Each new row is followed by its nearest point in the smallest flat space through zero that holds the last named rows.

k194 (5 x 13)
[[-10.1  16.2  10.4 -23.7   2.6  30.4  -5.9 -36.6  19.3   5.2   4.9  -6.0
  -23.0]
 [ -8.0 -26.3 -19.7  58.1  -3.8  -4.6  10.1  23.4  25.0  -0.9 -29.6  13.5
   -0.9]
 [ -5.8  64.4 -25.1 -14.2  -2.7  10.9 -21.1 -16.6  24.5 -12.9  27.4   3.0
   21.3]
 [-29.9  -8.8  15.4 -11.5 -10.3 -23.2  27.4  18.6 -19.8 -19.6   5.0   3.9
  -12.4]
 [  3.6  -0.3  21.4   0.3   5.6   2.3 -19.6  -5.1  26.9 -36.1 -19.4  -4.1
   21.1]]
New rows:
[-26.6  35.0  13.3  -9.7  43.0  10.1 -26.1   4.8 -25.1  11.9  -5.2  23.1
 -16.7] : [ -4.7  14.2   0.5 -16.8  -1.0   5.6   0.2 -10.5  -3.2   3.3  12.3  -2.0
  -6.2]
[-15.0 -29.7 -14.0 -27.1 -18.5  -5.3  -0.4   7.2  -2.0  -5.7   1.4  18.9
  -0.4] : [-10.1  -5.9   5.5  -3.3  -3.6  -8.0  11.1   6.9  -8.7  -4.2   1.2   1.3
  -6.5]
[ -3.5  -2.4   2.0   9.9 -19.7 -41.6  35.8  14.8  -8.1 -14.0 -15.0  20.7
 -20.4] : [-24.4 -14.3   0.6  11.6 -10.1 -22.8  26.2  26.0 -12.2 -11.8  -2.5   8.5
  -8.4]
[-30.2  -6.2 -14.4   3.7  39.6  -7.4   0.5 -14.6  -8.8   1.2 -38.9  35.8
 -34.7] : [-17.8 -14.2   1.2  12.1  -3.6   7.7  15.0  -2.6  10.0   5.0 -10.4   4.1
 -24.1]
[-24.3   3.4 -14.4  30.8  -3.6  15.8 -12.9  30.3  30.4 -28.6 -14.3   8.7
 -18.8] : [-24.4   2.4 -11.1  32.3  -6.3   1.9   5.9   7.7  35.8 -20.1 -16.6  11.4
  -1.7]

k538 (5 x 13)
[[ -9.7  36.1  16.7  20.0  26.3   7.8  24.9 -43.0 -14.1 -42.3 -16.9   3.2
    3.4]
 [ -3.9  12.7  -6.5   1.7 -30.2  14.6  -8.8 -13.2  22.5 -21.1  37.3   9.3
   11.2]
 [ -1.6 -15.6  18.3  -1.3  17.6 -16.8 -13.8  11.2 -14.9 -13.2  -9.8  -0.9
   -6.5]
 [ 12.5  42.0 -12.0  11.0 -36.1 -19.9  27.6  14.1   8.6  12.1 -17.2  21.7
  -14.9]
 [ -5.0  39.9  -2.1  53.7 -15.0  16.6  -2.8   9.6  40.2 -29.9 -10.2 -13.2
  -17.5]]
New rows:
[  4.5  19.4   4.0  23.0 -19.3 -13.5 -34.0   1.2 -37.9 -12.7 -26.8 -13.7
  -4.1] : [  0.3   8.0  13.3  13.5   3.8 -16.1  -3.7  12.3  -3.5 -17.3 -15.5   3.0
 -12.6]
[-31.8  -0.8  15.9 -44.6  28.6  14.6  12.5   6.2 -25.8 -44.5   4.9  39.6
   9.7] : [ -5.2  -5.9  21.9 -20.2  16.3 -13.4  -0.4 -26.7 -30.0 -30.5  10.9  17.2
  12.4]
[-32.0  -2.1 -32.6 -31.9  38.6 -31.7  12.0   3.7  15.1  -5.0  17.5  -5.7
   2.0] : [ -0.5 -11.9   0.8 -12.8   7.9   0.3  -0.3  -6.2  -9.8   5.9   3.8   0.2
   6.3]
[ -9.7  30.9  10.0  -7.8 -12.7   5.6 -31.0 -28.5   0.7 -18.0   6.3  -9.3
 -21.0] : [ -5.1  12.0   6.6   9.4  -5.1   4.6  -4.6 -11.0   6.9 -27.3  11.4   4.0
   2.7]
[-33.4 -12.7  14.2   6.2  -8.2   3.3 -25.9  -8.1   5.6  -5.9  -4.9  16.0
  -8.3] : [ -3.6  -6.7   8.6   3.4   1.0  -1.2 -15.3   3.6   3.0 -17.0   8.4  -1.3
  -0.4]

k652 (5 x 13)
[[-25.8   3.2  -4.5 -28.9  10.9   9.1 -56.2  -2.0  46.9  20.6   1.4  -9.4
   38.7]
 [ 12.0  -3.4   3.6  -9.6  22.3  -9.7 -16.4  -1.6  -7.6  25.8 -40.3 -30.1
   23.3]
 [ -9.2   8.8 -40.0  13.5  53.1 -12.8  -4.3   2.7  12.7  12.8 -46.5  -1.0
    0.1]
 [  8.4   4.8  -8.4 -19.8  26.3 -26.2  22.5  -7.5  39.9   1.7  28.9 -34.3
   18.7]
 [ 28.5  11.6  -6.1   6.3 -11.8  -4.7  27.0  -9.8  16.8 -44.4   2.9 -14.2
   22.3]]
New rows:
[-20.6 -14.0   6.5  15.3 -25.8  -8.6  -4.2  -1.8  29.5   9.7   7.9  -0.4
   4.6] : [-9.5  0.3  2.2 -7.3 -6.9  5.3 -9.8 -0.2 12.8 -0.4 16.4  4.7  3.3]
[-14.0  18.7 -23.1   3.6  11.8  10.1  -8.4  24.7  14.8   7.7   4.7 -23.0
 -23.6] : [-14.1   2.2 -14.6   0.1  18.8  -4.3  -2.4   2.2  13.3   8.6   2.7   5.7
  -6.7]
[  2.9 -18.1  -0.4  -1.1 -28.7   3.6  -9.7   9.1  -5.5  -9.0  19.2  22.4
  -1.4] : [ -5.6  -1.8  10.4   0.7 -24.7  13.0  -5.6   1.1  -4.6  -9.2  16.6  15.4
  -6.1]
[ -6.8  23.9 -46.3 -33.9 -21.3   6.3  54.4  13.4  -9.8 -10.6 -36.1   8.4
  -1.4] : [ 10.2   7.5 -17.2  18.7   7.1  -3.7  20.6  -1.1  -2.7 -21.6 -15.9   5.7
  -5.7]
[-53.6  14.7   3.2  14.3  15.0  20.1 -21.1  22.3  24.2   5.4  46.3  31.5
  -5.7] : [-44.5   1.7 -13.6  -4.9   0.8  13.3 -22.8   6.4  29.6   7.7  37.9  35.7
 -19.1]
[ 46.6 -54.4  -3.1   3.0  17.2   9.4 -19.1   9.3   5.6  -3.0 -45.2  -4.4
  -2.8] : [ 13.8   0.1  -0.6   5.8   7.9  -0.5  -8.7  -0.7 -16.2   4.6 -42.8 -11.8
  13.2]

k993 (5 x 13)
[[-24.0 -24.3 -10.1 -17.7  -7.7  -8.7  22.8  -5.5  -2.7  12.8  21.5 -12.2
   16.3]
 [-16.2  -3.9 -34.0  33.7   0.8 -11.1 -16.3 -10.9 -17.6  23.3 -10.1 -13.0
   18.0]
 [-13.9  26.4  27.0   6.3  44.6   9.9 -10.9  14.7   3.1 -26.8 -39.3  -6.1
   20.2]
 [-17.9 -10.0  -5.6  22.5  26.9  -4.9  -8.1  -6.6  18.4  -5.3 -11.9 -10.3
   19.1]
 [-15.8   8.4 -15.2  -3.9 -16.4 -22.9 -14.2 -20.9 -21.9  38.1  14.7   8.9
  -19.8]]
New rows:
[ 10.9  20.6   8.0  25.6  25.4 -25.1   0.9  14.4 -20.0  29.8  41.9  20.8
  15.6] : [ -8.5   8.1  -5.2   2.3  -1.3  -8.9  -9.7  -7.5 -10.7  14.2  -0.5   2.6
  -5.4]
[-42.8 -10.2  -1.0  43.8   9.3   8.5  14.2  21.2  -1.9   4.1 -54.4  -0.4
  18.3] : [-18.5   2.2 -10.2  26.1  25.6   3.4  -7.1   6.2  -7.0  -5.9 -28.1 -19.5
  35.4]
[-24.0   5.4   9.2  14.7  20.4 -10.2   4.0  -5.9 -32.0 -17.9 -30.8   6.1
 -25.3] : [-12.7  22.7   9.0   2.3  16.9  -3.7 -14.5   0.2 -11.4   2.0 -17.9   1.7
   0.9]
[  6.1  37.8  -8.6  -8.6 -18.1   1.1 -16.7  27.6  15.6   3.4   9.8  13.3
  -8.8] : [ 15.0  15.5   6.9  -4.0  -8.6   2.7  -7.5   2.4  -7.3   0.4  -1.9  11.1
 -18.0]
[ 17.0  -0.7  -0.6  -5.5  -9.1  12.9  10.8  -3.4 -54.4  -5.0   4.0  -1.7
 -22.2] : [ 15.1  13.8  -3.3 -11.2 -24.9   7.6   4.8  10.9 -30.9   7.2   0.5   2.6
  -6.1]

k646 (5 x 13)
[[ 13.3 -27.1  23.9 -25.7  -8.9  14.9 -30.8   9.1  20.1 -35.1  -7.2  -8.5
   -5.9]
 [ -6.3   8.5  15.6  16.4  22.4  12.4  -0.4  22.5 -50.1   4.9 -24.9   1.0
   24.3]
 [ -2.9   2.2 -36.5  44.9   4.0  -6.8  -1.2 -24.8   3.7  22.7 -19.7   2.2
  -11.4]
 [ 28.2  17.5 -51.8  20.6  15.7   1.7 -34.8  48.4 -21.4  -7.1  12.1  -3.9
   23.0]
 [ 15.4 -26.3 -28.1  -8.8  12.3   3.0  -5.3   1.4  -3.0   6.3   9.7 -27.4
    3.9]]
New rows:
[-25.0 -33.8  27.7  14.6 -16.6  -1.6  14.5   5.4  -2.4   0.1 -11.8 -15.6
  -3.0] : [ -9.5 -16.7  24.0  -4.3   2.4   7.1   7.3 -15.3  -4.4   1.7 -17.9  -5.4
  -3.8]
[ 26.6   3.0 -14.9  -8.3 -20.0   3.9 -12.7   6.8 -21.3 -16.6  17.2 -30.2
  32.2] : [ 16.5  -5.7 -15.8 -13.5   8.8   3.9 -12.3  25.2  -9.6  -7.3  15.9 -13.5
  13.3]
[ -7.3  12.2   1.5 -17.9  12.7  46.4 -33.9   3.4  32.7  10.3  -4.6  -5.9
   8.9] : [  8.2  -8.6   3.1  -4.7  -3.2   6.0 -18.1   6.8   8.4 -15.4  -4.2  -2.2
  -2.0]
[ 28.8 -26.0  21.6  -0.2  40.3  44.5   2.6   8.5 -13.5  -6.3  -7.3   6.1
 -24.2] : [  3.7 -24.8  15.7  -6.3  11.2  15.4 -11.6   4.9 -15.3  -8.3 -19.6 -15.1
   6.5]
